Each cloud of rows lies close to a flat space through zero, with a little noise off it, and is much wider in some directions of that space than in others. After each cloud: how many dimensions does that space have?
(in the rows, 128 means zero)

[[ 91 115  57 189 194  93 106 190 102  99 117  68  99 143 185 203 133 102
  141 121 121 104  82]
 [161 112 159  49 155 137 177 111 148  80 121 119  74  95 176  80 123  75
  116 207  94 146  85]
 [165 138  90 100  64 140 199 149 114 134  88  66 155 162 128 167 119 103
  138 127  82 160 171]
 [146 165  82 159 152 121 172 158 133 200 163 122  93 106 161 107 133  95
  131  95 179 172 190]
 [ 77 200 170 194 129  98  76 107 120 126 151 204 143 164  68 145 153  95
  110 142 209  44 194]
 [168 160 128 172 100  86 116 131 160  87 152 142 100 115  80 100 165 114
   66  88 144 171 150]
 [153 158  99 148  67 141 166 137 125 124  45 141 145 175 105 155 135 169
  128 105  63 129 215]
 [ 81 136  58 151 149 104 160 163 105 177 127  80 123 109 118 159 143  88
  145  56 128 166 132]
 [133 164 201  49 146 119 176  58 150 144 161 117 159 129 145 145 128 166
  211  75 175 100 167]
 [139 182 148 145  93  82 158  90  57 174 135 151 151 125  88 177 190  74
  200  96 171 119  56]
 [101 141 150 104 186 148 164 133 135 145 146 143 149 140 118  40 105 111
  143 122 176 105 134]
 [131 107 101 106 170 124 195 141 112 159 147  61  55  95 152 216 140 113
  200 115 176 158  39]
 [104 112 174  44  67  92 147 108 165 173  91 125 132 167  44  21  83 131
  116 192 120 128  96]
 [ 97 137 165 145 116  72  33 132 151 182 165 176 181 200  95  91 110 166
  155 169 221 103 173]
 [174 137 158  86 148  89 126  79 143  59 149  91 119  97 179 134 109 130
  140  84  71 139  82]
 [109 166 123  75  82 116 117 108 157  89  87 189 110 120  79  76 120 118
  125 154 132 166 147]
 [104 101 153 234 150 124 106 125  78 137 157  97  95  96  51 163 140  82
   87 165 140 172  86]
 [141 176 201 114 117 111  79  67 115  78  74 231 173 176 190 175 189 147
  194 218 110  76 235]
 [183 163 141 146  98 130 156  88  79 192 194 160 158  98 146 219 181 105
  182  31 144 118 100]
 [136 158 128 187 111 106  79 107  93 121 118 126  83  81 153 164 170 153
  130 181 199 106  88]
 [ 59  92 190 114 155  83  72  85 148  92 121  73 147 120  72  82 100 151
  105 152  88 153 137]
 [143 137 134 114 129 145 118 118 109  17  54 161 128  99 148 104 199 134
  132 162  99 116  87]
 [107 148 178 100 110  96 150  63  90 146 101  66 171 119 143 153 127 115
  153 140  82 101 155]
 [160 127 118 149 134 179 127 132 103  82 184  94 148 107 130 176 101 115
  131 104 160 171  98]
 [107  88 142 152 108 174  89 121 100 142  75 155 146 138 163 163 137 147
   88 192  38  41 144]
 [179 125 176  58 100 133 139  74 132  65 115 127 154 109 137  76  84 120
  129 137  51 159  71]
 [106 200 107  98 104 140 176 101  98 107  90 128 137  71 117 104 178 103
  131  76 151  87 115]
 [135  20  77  87 167 136 121 228 177 141 194  91 143 154 157 106 147 116
  127 134 155 214 115]]
 | 17

[[130 106 142 143 140 142 145 119 140 120 106 112 124 131 139 125 129 139
  136 124 120 129 140]
 [127 119 133 126  99 142  99 120 164 103  99 157 146 122 143 131 137 153
  125  87 135 135 148]
 [152 134  97 122 152 107 169 120 124 132 129  72 121 127 126 130 111 128
  116 160 112 109 113]
 [140 137 128 131 152 126 171 179 126 120 120  92 157 151 109 146 120 118
   94 112 114 105 144]
 [116 119 133 129 143 138 139 105 128 121 105 142 111 119 146  99 125 123
  143 132 125 132 145]
 [ 86 157 136 117  62 116  89 134  90 162 198 223 118 121 138 161 120 113
  131 114 165 163  86]
 [133 129 137 131 125 132  80 132 127 130 137 137 127 124 111 110 148 137
  147 133 139 128 135]
 [ 81 147 114 118 105 128  97  60 124 129 122 191  79 111 157  94 141 113
  165 146 127 155 116]
 [113 151 116 123 106 126 140 121 130 128 129 145 128 124 147 142 118 128
  112 123 121 124 123]
 [ 82 154 141 117  68 138 114  96 116 144 159 216 108 117 155 147 113 117
  141 115 145 157 105]
 [132 100 111 113 154 118 171 117 129 128 114 110 125 131 137 135 106 103
  110 129 121 135 108]
 [122 134 151 133 121 160 118 120 144 129 121 133 130 124 134 127 131 133
  134 128 119 119 143]
 [154 137  96 116 158 108 191 145 129 116 110  88 145 124 131 127  93 130
   96 130 119  97 145]
 [ 99 124 141 114 105 140  95 110 124 137 144 194 116 120 132 125 129 110
  144 116 145 156 115]
 [153 142 116 141 103 111  13 146 123 129 141 148 140  98 125  89 170 191
  150 138 167 110 158]
 [135 134 149 140 141 146 102 138 128 135 136 107 127 137 102 115 151 127
  148 146 116 118 139]
 [108 105 163 140 147 173 120 120 146 130 101 119 124 133 140 121 151 114
  131 133 101 122 142]
 [120 117 148 117 130 141 151 132 121 146 152 136 130 135 119 153 106  98
  120 126 129 142 103]
 [ 96 161 151 136  91 150 138 112 146 117 131 148 121 155 118 157 141 113
  141 109 105 150 121]
 [176 116  92 123 182 101 152 142 130 104  88  82 141 113 122  81 114 151
  121 137 133  92 172]
 [139 172 144 143 119 132  95 175 101 152 172 118 143 127 104 129 141 146
  131 150 136  96 146]
 [125 147 118 140 106  97 149 150 111 125 149 120 130 154 113 162 134 127
  122 113 130 146 104]
 [119 146 140 138 127 130 161 132 110 143 151 113 115 144 118 151 125 109
  130 143 113 132 108]
 [135 132 102 103 144 107 186 130 120 131 139 112 133 137 114 149  90  93
  104 130 123 132  99]
 [125  97 116 114 142 145 110  89 166 101  71 139 127 109 152  95 134 132
  128 116 120 124 152]
 [137 106 170 135 146 171  81 154 150 121 107 133 153 129 109 102 151 137
  137 110 129 113 175]
 [118 106 123 117 130 123 115 106 117 148 142 147 111 112 145 124 121 115
  131 144 140 143  99]
 [128 132 124 129 134 133 138 128 146 106 100 114 136 138 122 124 137 127
  125 116 113 122 145]]
 | 10

[[129 107 111 110 102  84 145 115 138 113 126 112 121 183 139 166 134 115
   80 118  59 153 151]
 [124 139 147 102 119 112 134 123 116 155 128 113 113 134 111 125 130 136
  132 144 121  99 113]
 [123 106 110 168 119 116 107 153 124 117 158 142 130  98 153 165 117 114
  144 150 124 129  95]
 [136 182 106 156 122  79 133 180 148 131 157 168 137 111  79  94 123 135
  123 158 172 151 114]
 [120 135 153 120 158 147 155 107 118 136 111 113 148 126 104  98  92 136
  146 114 159 122 126]
 [144 112 141 121 191 158 126  63 126 129  77  90 147 145 144 105 123 129
  135 104 121 132 130]
 [129 115 133 165 125  99 101 128 104 156 145 121 117 107 131 163 141 108
  151 178 112  98  75]
 [121  91 128 134  97 158 113 122 141  96 131 133 122  97 191 178 153 112
  139 122 106 144 116]
 [127 113 138 141 156 171 132  87 131 125 112 116 130 135 151 114 131 123
  156 118 141 134 124]
 [111 143 137 136  83 114 121 173 139 135 147 147 112  94 131 153 149 124
  133 149 133 112 119]
 [156 117 121 110 129 137  81 117  99 142 135 124 117 105 135 130 158 133
  135 156 114 107  92]
 [147 139 135  81 166 136 129 110 137 118 123 125 143 112 122  83 110 144
  135 123 158 134 112]
 [125 133 104 146 111 119 136 163 158 110 148 155 125 128 146 132 122 133
  122 119 132 151 130]
 [135 154 131 130 144 139 136 117 132 125  94 126 145 138 102  99 139 132
  106 107 141 146 168]
 [ 99 109 153 138 123 149 156 116 139 131 123 117 123 126 162 151 107 123
  162 114 129 115 109]
 [115 127 139 145 185 109 157 111 153 130 129 122 127 159 129 103  87 118
  152 129 150 124 135]
 [125 125 124 111 124 142 139 120 144 114 103 122 129 152 144 128 135 133
  104  91 109 142 165]
 [165 131 105  89 154 141 124 118  99 113 110 122 168 139  94  91 100 163
   84  84 124 156 146]
 [131 110 133 107 117 135 110 117 118 126 114 113 124 128 151 156 147 126
  110 117  93 118 134]
 [130 110 119 133 123 118 125 115 127 130 141 124 108 152 142 145 137 117
  131 143 102 128 123]
 [ 99 129 150 162 114  98 131 149 117 159 141 123 116 118 119 160 119 111
  149 157 128  85 102]
 [146 173 123 127 152 196 132 122 114 145  77 130 148 152  86  55 145 168
  106  69 161 136 189]
 [122 133 143 106 110  57 138 128 130 155 137 106 113 139 119 154 117 121
  123 162  93 102  85]
 [138 104 116 135 113 136 112 122  99 123 142 126 129 120 134 150 130 125
  128 138 110 133 106]
 [130 121 144 112 182 188 113 127 137 113 127 138 141  70 159  91 102 141
  178 114 191 107 111]
 [113  81 173 119 143 120 118  86  94 139 136  89 123  94 146 174 108  95
  174 172 118  84  68]
 [120 143 136 137 129  78 125 151 135 134 125 126 129 125 103 142 132 112
  109 149 126 115 140]
 [127 131  95 140  79  54 132 153 156 115 149 142 102 170 129 170 162 103
   77 154  71 159 151]]
 | 11

[[117 123 102 127 140 136 146 119 146 125 119 129 142 127 111 118 148 141
  141 125 132 132 150]
 [107 136 110 133 113 111 122 134  99 128 138 128 123 142 148 130 136 148
  131 125 107 126 133]
 [127 150 131 111 127 123 155 127 129 139 131 111 115 116 129  97 125 118
  101 128 104 129 104]
 [130 109 128 124  97 148 134 104 118 132 132 140 134 139 120 106 137 106
  116 128 113 141 137]
 [144 111 127 127 161 151 145 124 129 109 113  99 147 134 100 146 134 149
  133 133 121 134 139]
 [138 142 135 130 116 120 108 119 152 121 140 133 131 104 127 133 113 134
  115 104 119 130 136]
 [127 124 104 129 134 129 147 120 123 113 129 130 124 132 126 132 143 119
  126 129 140 138 140]
 [115 140 127 117 101 119 120 125  99 139 140 113 123 151 138 130 119 123
  111 138 109 124 110]
 [120 127  98 138 113 125 111 130 105 128 140 141 123 161 133 136 130 139
  133 140 137 139 132]
 [136 131 137 124 162 134 123 136 130 140 121 124 122 117 126 148 121 140
  144 138 150 129 121]
 [109 125 154 132  52 126 108 121 121 140 129 169 136 122 148 108 127 121
  127 127 109 142 127]
 [126 147 110  86 134 147 130 127 118 137 134  86 126 158 116 131 103 168
  135 127 105 132 103]
 [120 141 134 132  76 129 105 116 140 138 119 127 127 123 116 126 108 140
  130 124 109 147 124]
 [106 120 137 126 103 148 117 136 126 114 122 114 139 143 120 147 121 164
  114 121 102 123 118]
 [152 116 109 114 143 146 149  95 138 120 113 122 160 137 111 119 136 140
  164 125 122 145 166]
 [117 139 153 114  93 131 100 134 129 136 166 128 141 114 112 120 124 134
   86 122 111 137 117]
 [122 115 141 108  94 148 126 113 127 127 120 119 152 143 117 123 125 140
  144 124 106 134 134]
 [147 145 133 138 144 113 143 113 135 133  99 127 132 107 151 116 122 120
  144 128 142 131 153]
 [130 121 108 105 154 148 128 121  95 145 135 111 129 157 123 127 132 148
  152 138 136 140 137]
 [134 116 150 137 121 118 123 116 148 117 138 111 140 117 105 128 122 133
  116 132 120 132 119]
 [134 134 121 111 122 130 131 128  96 128 123 112 121 158 150 129 119 118
  146 129 134 128 129]
 [123 127 139 125 108 138 113 121 121 141 126 120 139 128 110 134 126 137
  133 139 127 146 133]
 [126 135 133 123 122 132 127 122 148 115 120 133 139 115 130 147 119 152
  128 115 112 126 128]
 [112 131 129 121 105 125 123 122 122 116 133 118 142 146 135 139 122 149
  120 130 123 126 124]
 [137 136 124 117 144 137 130 125 123 152 108 119 121 135 127 125 115 139
  155 137 120 129 119]
 [116 131 129 131 113 128 127 146 106 133 137 132 106 136 138 124 130 106
   98 131 119 119 106]
 [148 136 128 155 127 111 131 129 149 111 134 134 102  99 131 114 118 117
  103 111 121 138 123]
 [124 145 116 117 121 130 130 105 146 153 124 127 126 106 117 104 125 138
  137 112 102 137 139]]
 | 17

[[121 137 131 150 114 159 157 110 119 106 145  98 134 108 147 139 153  85
  124 138 133 112 136]
 [170 116 143 130  85 121  97 115 128 155 125 111  68 115  94 116  90 115
  124 104 166 112 129]
 [139 131 153 108 184 189 169 189 179 114 119 137 101 139  89 124  93 153
  143 113 108 146 137]
 [146  86 112  87 158 209 144 130 162 212 128 198 102 129 120  91 144 120
  165 139 116 149 120]
 [105 108 119 138 107 177  73 133 132 158 172 158 118  93 103  94 187 183
  113 123 149  96 124]
 [118 172 183 128 126 159 143 146 146 112 165  93 149 144 123 148 138 145
  143 112 117 133 126]
 [118 148 115  85 135 121  94 113 120 148  82 101 156 125 134 145 131 148
  172  98 115 105 126]
 [ 92 103 136 151 182 143 158 120 120 130 104 111 165 178 103  99  81  61
  122 155 102 147 111]
 [119 165 130 109 108  97 114  71 135 181 128 121 163 184 148 136  74 134
  129 126 104 173 118]
 [136 115 137  99 113 114 132 125 160 185 110 144 166 162 124 147 174 204
  163 110  64 105 167]
 [146 104 141 112 129  92  92 107 112 123 101 168 114  75 114 157 143 185
  109 108 117 104 102]
 [149 139 137 186 152 140 163 127  88 143 100 116 172  49 100 106 190 138
  186 123 128 123 132]
 [121 117  71 147 115 109 124 107 137 106  90 129 127 121 144 139  79 153
   95 139 103 122 152]
 [ 96 140 138 141 105  81 106 113  98  86  87 136 164  85 106 145 175  92
  126 123 138  85 110]
 [108  97 101  86 124 144  95  68 136 107  58 134 144  97  93 138 111 198
   98 126  32  97 123]
 [131 116 140 123 175 116 147 125 119 133  84 104  96 157 113 111  95  93
  126 115 160 122 155]
 [ 83  99 115 117 103  77 142 188  82 147  94 120 157 193 169 173 115 155
   85 113  94 110 169]
 [150 170 118 129 114 128 167  82 127 188 113  99 151 111 133 171  84  83
  129 103 127  96 105]
 [109 106 123 116 111 159  69  43  74 208  98 125 134 116 146 101 147 101
  160 126 156 127 109]
 [112 122 146 166 117 133 170 172 126 111 148 147 149 123  95 132 119 106
   98 144  98 133 106]
 [150 115 163 116 159 114 116 155 140 130 114 100 112 130 107 165  90 129
  148  96 126  86  93]
 [101 129 139 142 111 181  54 100 129 152 100 131 129  85 127 110 187 158
  191 111 165 105 143]
 [ 99 183 140 115 126 123 185 147 110 122 143 117 154 145 112 116 173 103
   97 119 145 128 168]
 [141 105 153 124 101 155 157 122 126 108 131 112  97 118 105 130 138  82
  106 130 117 103 139]
 [136  82 142 110 162 139 111  98 103 155 135 123 127 127 141 149  90 193
  102 126  80 136  83]
 [ 98 142 162 129 113 100 162 123  89 164  79 191 162 118 139 175 147 106
  112 110 123 148 124]
 [144 129 127 136 123 142 130 130 151 155 128 156 131 104 139 149 161 138
  160 120 134 108 125]
 [126 137 105 139  73 103  85 156  98 124 125  99 149 137 131 104 114 129
  159 142 117 155 127]]
 | 17

[[160 184  88 168 123 104 191  89 108 117 131  96 104 101 175 118 144 154
  175 157 116  99 130]
 [122 151  98 140 133 106 155  94 133 140 145 107 126 129 149 133 127 162
  147 132 140 133 134]
 [151 108 137 125 132 127 131 151 126 129 115 138 121 129 131 125 118  95
  135 129 130 117 131]
 [ 75 168 107 140 122 140 120  68 128 133 156 110 139 150 133 131 135 220
  100 123 132 178 132]
 [195 127 109 155 133  91 182 134 106 126 102 115 107 101 166 109 115  88
  173 139 123  89 133]
 [ 67 115 141 100 126 154  77 116 146 138 146 142 152 160 100 144 127 163
   80 102 139 175 126]
 [149 119 141 124 127 127 135 157 128 122 120 138 119 119 121 126 133  93
  141 137 120  98 122]
 [ 91 187 105 142 125 130 138 106 149 134 157 111 131 127 123 140 162 172
  145 149 116 118 108]
 [168 129 145 143 124 129 146 157 105 115 104 131 116  99 132 112 136  81
  151 153 112  88 130]
 [104 118 134 120 131 143 106 124 128 129 131 133 132 140 116 128 125 144
  104 121 132 152 132]
 [192 130 122 156 130 105 182 160 124 122 104 123 105  86 153 109 132  61
  190 150 114  63 125]
 [ 92 153 134 126 127 158 108 100 121 122 140 125 138 140 113 126 141 177
   93 129 121 162 132]
 [ 21 160 135 102 113 175  65  87 150 127 173 133 157 173  84 151 154 222
   60 111 130 198 117]
 [100 114 139 116 122 153  89  88 105 127 134 137 141 161 131 119 116 184
   60 108 138 201 158]
 [191 130 127 150 125 102 170 148 110 121 100 119 104  93 152 111 138  74
  176 158 119  79 130]
 [119 100 132 114 133 126 110 145 143 137 131 139 134 139 119 136 112 109
  119 111 139 137 126]
 [117 147 100 133 130 110 144 105 139 137 138 109 127 128 141 137 129 144
  140 126 136 132 132]
 [186 112 129 137 135  99 167 153 118 123 106 130 109 100 157 114 122  73
  171 143 121  89 134]
 [126 151 121 136 128 129 136 127 132 128 133 122 127 124 127 130 138 134
  134 131 124 122 122]
 [163 109 154 132 125 139 125 157 103 118 102 145 116 111 126 104 129  89
  130 143 118 110 135]
 [ 95  83 146  98 124 151  75 115 122 140 130 154 154 166 117 132  98 164
   61  84 165 199 151]
 [ 88 124 132 108 124 143  95 107 131 130 146 140 140 158 116 136 119 171
   82 107 136 173 129]
 [119  86 172  98 123 151  88 210 157 121 121 166 141 122  67 146 145  36
  126 130 114  87  95]
 [ 77 191  92 139 126 131 139  82 145 131 169 102 130 137 122 146 157 199
  127 142 117 136 111]
 [ 45 133 160  95 118 181  57 140 154 128 158 149 155 153  57 157 158 149
   73 124 114 153  99]
 [121 116 133 116 134 126 117 134 141 136 130 130 133 137 112 136 127 116
  117 115 134 128 125]
 [152 132 114 142 133 109 162 128 128 132 122 123 119 113 150 128 128 109
  165 141 132 109 133]
 [ 79 101 130 101 129 143  85 132 158 147 138 137 145 154  96 145 122 145
  100 106 145 164 123]]
 | 4

[[114 108 114 112 131 102 115 101 107 106  70 109 168 124 168  83  96 107
  162 136 123 156 107]
 [128 131 111 125 107 114 127 123 113 120 115 122 143 145 141 120 118 116
  132 141 126 129 104]
 [137 118 147 129 134 119 111 134 129 129 143 132 146 126 132 118 114 130
  135 138 122 135 154]
 [146 136 129 124  99 126 133 140 115 128 148 134 116 165 121 144 147 122
  120 141 106 112 111]
 [143 126 160 121 147 143 125 138 139 144 159 142 107 126 111 144 147 143
  124 120 105 122 159]
 [134 132 109 128 139 134 129 117 121 127 123 119 126 131 126 130 115 132
  137 129 136 136 118]
 [123 121 133 134 121 113 120 129 130 125 124 130 147 121 141 113 118 122
  130 132 133 134 134]
 [141 112 150 111 131 118 115 126 115 124 133 134 135 143 140 115 125 119
  144 138  92 135 138]
 [109 128 125 126 171 150 140 116 146 136 108 121 104  91 118 133 130 146
  131  98 147 135 137]
 [109 130 137 140 145 139 136 135 151 139 133 134 116  93 119 137 135 141
  111 107 153 125 149]
 [139 130 137 121 116 127 129 135 122 127 139 135 122 144 123 135 142 125
  124 134 112 120 125]
 [123 136  99 140 129 132 129 124 131 126 123 119 135 121 127 131 110 131
  128 131 159 131 118]
 [147 119 145 124 158 135 107 126 129 134 142 125 131 121 128 121 110 139
  145 133 118 141 157]
 [134 135 129 119 135 141 139 130 129 133 133 132 102 135 114 146 152 134
  123 118 115 121 121]
 [146 124 136 114 100 113 123 132 107 122 137 136 131 163 137 125 138 112
  131 146  93 121 114]
 [140 111 131 113  84  86 111 124  91 105 114 130 170 168 166  95 113  95
  146 162  89 139 103]
 [ 75 105 108 117 122  88 135  95 111  97  27 108 172 106 179  68 106  96
  151 120 133 160  86]
 [ 97 130 136 132 163 152 154 127 157 141 114 131  94  86 109 143 152 146
  111  87 149 122 143]
 [126 101 133 117  87  75 102 120  98 101  96 124 197 152 183  74  95  86
  152 163 101 150 114]
 [143 137  99 127 100 120 126 123 108 119 128 120 137 159 133 129 117 118
  134 148 128 125  98]
 [128 147 123 133 128 153 146 138 141 140 150 134  90 128 101 163 155 144
  105 112 139 110 125]
 [ 88 140  80 129 115 128 161 112 123 113  71 112 122 119 137 123 138 116
  120 109 154 127  71]
 [136 124 139 112  77 104 134 133  99 114 118 139 132 176 145 121 156  97
  128 146  78 116  94]
 [129 128 118 141 120 118 115 130 127 124 130 124 150 126 138 116 107 123
  129 139 143 132 133]
 [125 126 134 114 107 118 138 128 112 122 115 135 121 147 136 125 152 111
  127 128  97 122 108]
 [167 116 147 116  96 103 101 133 100 120 155 136 156 178 145 115 114 107
  149 173  80 131 127]
 [138 142 134 133 165 166 138 135 151 148 162 135  88 109  88 166 146 162
  115 102 148 116 159]
 [154 144 145 131 146 161 131 146 145 151 183 143  85 131  89 172 158 154
  111 120 120 109 158]]
 | 5
